All groups share one centre, and each spreads out both ways along 9 directions, with some noise.
In the rows, 128 means zero.
Some rows, each with its group after it:
[141 208 132 126 145 165 145 196 152 169 189 100 121]	(4)
[144 103 126 133 184 142  65 100 171 146 144 127  96]	(5)
[108  99 124 184 118 176 171 163 114 119 118 119 154]	(1)
[ 79  83 137 160  79 124 137 134  90 133 121 139 156]	(3)
[122 141 156 155 146 184 155 150 105 128 156  95 121]	(3)
[140  90 132 158  87 153 121  90 133 118 105 126 156]	(1)
[166 154 121 147 121 181 157 143 127 150 103  81 133]	(5)
[119  96 126 141 165  99  72 118 118 145 131 118 139]	(1)
[153 123 145 129 108 120  79  91 132 142 144 117 152]	(3)
[166 140 142 157 115 176  94  84 148 122 198 129 172]	(4)
[118 102 116 212 108 171 153 119 141 106 118  84 171]	(1)
[148  70 121 160 153 166 139 131 162 125  95 119 112]	(4)
[151 155 154 120  39 137 129  79  94 121 106 119 162]	(2)
[146 130 177 153  91 170 154  91 112  93 157 100 138]	(3)
[128 122 106 151  88 175 130 165 173 163 133 159 146]	(1)
[148 156 100 153 126 187 155 158 149 107 138 171 174]	(4)
[128 112 128 129  91  98 132 146 128 135  74 126 143]	(2)
[143 140  88 104 120  98 106 171 173 164 120 174 144]	(0)
[106 171 167 137 121 144 133 135 114 125 196 102 121]	(3)
[117 125 177 138  98  83 120 161 103 133 167 104 164]	(2)
[143  93 143 151 111 100 107  99 154  73 107 149 168]	(4)
[105 176 114 150  80 149 149 125  96 112  94 124 165]	(1)
[100 139 101 144 134 159 124 159 163 146 157 162 129]	(3)
[125 174 190 107  91 119 140 127 106 131 136  80  93]	(2)
[148 132 115 182 152 131 149 178 196 117 134  84 157]	(1)
[100 147 149 140 136 140 170 187 119 112 138 122 115]	(5)
[140 125 129 138  90  96 115 131 164  96 110 158 172]	(4)
[130 121 165 154  63 157 142 132 109 145 141  99 154]	(3)
[145 159 130 104 168 148 133 127 130 109 118 134  92]	(0)
[191 154 143 128  90 114 125 127 147 121 114 112 176]	(3)
[182 149 158 137 175 129 142 139  98  83 166 115 177]	(1)
[139  76 116 149 121 150 133 108 116  96  73 159 153]	(5)
[113 149 149 143 120 168 132 124 104  87 195 177 168]	(5)
[183 122 119 120 113 139 128 117 174 124  79 139 130]	(4)
[157 101 133 153 194 159 101  96 137 102 150 124 137]	(5)
[149 118 127 186 153 132 165 151 121  83 124  90 190]	(1)
[150 188 157 126  78 102 184 175 112 116 106  71 160]	(2)
[137 145 128 128  49 160 124 120 140 168 107 132 138]	(5)
[197 140 177 114 130 138 103  70 110 114 110  75 123]	(3)
[135  84 121 184 136 136 130 152  95 120 153 127 212]	(1)
[114 152 143 117 104 124 174 161 109  76  95 167 141]	(5)
[171 114 132 171  89 155 113  97 173  84 164 159 210]	(4)
[136 164 122 110 174  88  81 129 122 122  67 122 121]	(0)
[108 126 136 113  52 130 118 129 145 155  99 158 116]	(5)
[149 179 142 122 102 118  91 126 130 142 186 136 179]	(2)
[153 171 139 123  73 129 148 157 178 123 126 135 147]	(4)
[108 140 112 131  57 179 133 109 134 130 130 190 147]	(3)
[148 137  77 152 162 132  95 168 190 161 142 145 164]	(2)
[108 160 128 139 103 190 108  98  93 166 148 119 121]	(2)
[129 115 150 178 131 168 157 167 164 113  76  78 111]	(0)
[139 203 162 112 156 131 126 152 116 117 178 110 126]	(2)
[140 138 125 139 106 167 111  93 115 103 136 166 171]	(4)
[128 129 165 119  90 103 160 154 150  91 101 128 116]	(5)
[156 152 126 133 122 155  78  90 165 129 114 137 131]	(0)
[143 144 157 141  81 170 126 107 128 137 175 117 147]	(0)
[133 127 173 119  85 173 153  74 129  94 101 116  72]	(3)
[119 101 179 171 161 129 134 130  53  90 190  99 180]	(2)
[119  91 146 176 129 148 144 126  74 104 114 103 172]	(0)
[125 114 127 117 188 153 127 115 115 114 108 136  80]	(0)
[170 164 111 124  92 129 110 112 195 123 104 140 149]	(1)
[ 98 122 158 150  88 165  99  99  92 150 130 112 121]	(0)
[132 126 109 154 184 134 130 175 161 115 127 140 143]	(4)
[103 118 115 105  78 125 103 118 135 130  86 203 131]	(5)
[173 189 123 128 140 181 156 120 115  77 116 149 161]	(0)
[112 155 131 127 109 173 129 132 138 165 119 112  85]	(2)
[185 167 118  92 183 106 144 128 109  78 135 151 156]	(0)

New rows, each followed by its group:
[133 139 108 129  84 185 135 110 140 149  83 142 114]	(2)
[179 144 122 170 171 164 184 175 134 103 116  75 166]	(5)
[105 218 154 145  77 173 149 142 106 141 182  90 139]	(1)
[147 152  74 156 128 116  97 139 198 135 103 138 170]	(1)
[127 171 146 102  74 123 120 111  98 140  97 118 123]	(2)
[105 141 130 123  89 125 102  99  92 176  96  91 114]	(2)
[152 195 177 112 105 130 136 148 160 128 131  78  98]	(0)
[138 138 135 142 151 103 110 156 127 130 158 116 166]	(2)
[174 154 156 132  88 162 129  82 132  78 159 154 175]	(5)
[195 126 185 149 124 173 176 149 127  90 186 111 169]	(1)
[155 175 123 132  72 170 111 103  87 175 129 101 166]	(5)
[155 121 115 139 122 127  97 114 115 108 139 174 200]	(2)
[120 132 149  96 126  69 157 174 112 137 112 105 102]	(0)
[110 134 114 132 126 114  64 124 147 175 140 132 131]	(1)
[177 149 159 162  94 172 203 134 134  88 110  57 144]	(2)
[ 94 144 109 186 109 165 133 137  75 130 158 128 203]	(1)
[113 103 174 159 104 146 101  79  93 118 171 105 143]	(4)
[122 118 102 144  83 115 136 167 144 161  82 123 155]	(2)
[143 169 140 113  84 135  94 100 110 145 182 144 167]	(0)
[143 175 128 157  74 184 150 173 150 168 181 105 167]	(5)
[143 103 145 107 125 117 204 162 108 104 131 128 116]	(0)
[167 110 119 155 185 198 113  97 142 138 121  95 112]	(5)
[120 155 141 164 139 195 173 184 159 124 126  97 101]	(0)
[133 147 168 147 119 148  87 115 148 156 183  87 120]	(0)
[108 112 178 133 128 134 140 119 117  86 144 130 106]	(5)
[149 172 156 133 160 148  70  76 116 118 144 102 127]	(0)
[126 108 133 149  56 188 134 103 114 155 104 132 136]	(5)
[156 166 152 118  87 109 137 166 125 147 110  95 149]	(3)
[129 183 140 128  62 147 141 165 158 143  86 123 125]	(0)
[134  97 111 156  90 195 140 117  77 157 113 140 169]	(4)
[156 176 130 120  75 123 141 127 121 131  92 110 153]	(2)
[125 144 131 166 147 150 108 165 179 137  86  96 114]	(0)
[ 90 140 122 182 104 149 117 138 172 161 144  78 121]	(1)
[130 104 150 130 180 143  73  99 122 110 176 161 129]	(2)
[144 129 155 125 110  96 123 123 120  99 127 129 153]	(5)
[145 171 160 127 144  86 146 160 126  85 136  99 152]	(4)
[151 118 148 111 141 108 114 111 110 130  91  96 109]	(4)
[132 188 167 114 138 173 127 120 150 120 158 109  73]	(4)
[166 124 154 150  90 184 143  83 156  78 134 142 150]	(4)
[112 102 131 136 135 164 133 141 168 124 115 154  91]	(5)
[183 124 188 109 187 124  96 122 135 121 189 102 110]	(1)
[137 100 142 137 101 104  96 126 134 131 133 143 168]	(2)
[136 205 163 165 110 165 123 154 128 133 192  79 167]	(0)
[187 156 165 142  98 142 160  97 113  84 125  74 168]	(2)
[ 54 127 119 142 120 140 105 115  88 130 169 171 136]	(3)
[167 128 160 139 115 196 139 107 164 145 149  84  89]	(4)
[134 159 152  96 103 129 113 119 126 143 117 133 101]	(1)
[149 185 133 107  90 132  92 112 158 134  72 140 122]	(0)
[192  90 169 144 119 169 177 157 158  94 142 119 142]	(1)
[151  60 117 146 163 127 171 153 125 103 132 139 153]	(0)
[108 141 151 131 109 133 124 146 140  96 181 178 148]	(5)
[142 204 150 134 129 154  70 107 146 143 168 104 135]	(0)
[101  99 123 155 143 193 154 140  93 135  87 121  99]	(5)
[145 101 124 163 161 109 142 187 174  98 148 136 167]	(5)
[103 151 155 169  90 184 125 146 137 146 114  90 117]	(0)
[149 155 190  93 114 121 118  80  55 102 130 114 120]	(1)
[117 106 115 169 169 187 111 114 108 138 149 119 136]	(2)
[114  89 158 179 123 159 121  96  92  96 168 119 169]	(4)
[139 143 179 125 133 168 141 152 153  96 183 149 111]	(2)
[137 132 142 124 170 149  82 107 123 138 164 133 114]	(1)
[105 105 107 174  91 135 123 156 117 125 138 175 209]	(4)
[109 110 150 145  82 152 114 142 135 155 162 152 137]	(2)
[161 209 150 113 110 173 154 128  94 124 152 105 140]	(4)
[126 140 178 120 136 129 105 100 145 117 147  96  79]	(4)
[126 172 150 130 109 123 134 120  81  80 137 141 173]	(4)
[148 143 169 151 128 140 126 170 142 170 172  55 127]	(3)
[111 152 170 141  66 140 132  89  83  72 148 145 170]	(4)
[121 104 108 177 123 169 135 139 156 132 128 120 153]	(1)
[148 172 133 135 150 177 116 115 158 123 162 123 114]	(1)
[139 107 158 183 144 174 122 100 121  90 195 110 167]	(4)
[141 124 184 145 100 126 132 111 158  94 144  96 123]	(4)
[147  76 141 150 121 127 129 103  94 109 147 127 180]	(0)
[131  76 133 159 113 140 128 126 113 143 188 132 177]	(0)
[157 126 115 133 140 163 140 129 122 115 168 158 166]	(0)
[197 168 142 135 170 177 129 131 146 112 142 100 136]	(3)
[139 123 129 131 106 117  71 128 154 147 181 179 182]	(2)
[124 145 169 130 116 134 141 145 100 108 153 130 140]	(2)
[143 141 140 131 135  72 109 126 110  87 126 133 186]	(4)
[116 187  98 134 135 114  98 159 118 149 144 143 176]	(1)
[165  71 148 153 165 101 134 118 147  69 102 115 150]	(5)
[163 162 126  93 131 109 127 145 135 138  83 117 119]	(4)
[141 102 147 156 176 160 128 115 133  94 143 116 120]	(5)
[121 108 129 116 153 115 144 140  99 123 120 132 113]	(0)
[111 112 134 147 149 179 125 135 112 155 142 116 104]	(4)
[123 107 115 167 104 155 136 201 192 166 156 145 152]	(2)
[104 125 144 171 127 213 120  98  53 148 182 109 151]	(5)
[182 137 111 163  93 189 158 141 156 144 107 103 165]	(5)
[157 127 160 164 113 172 163 135 166 122 141  65 116]	(2)
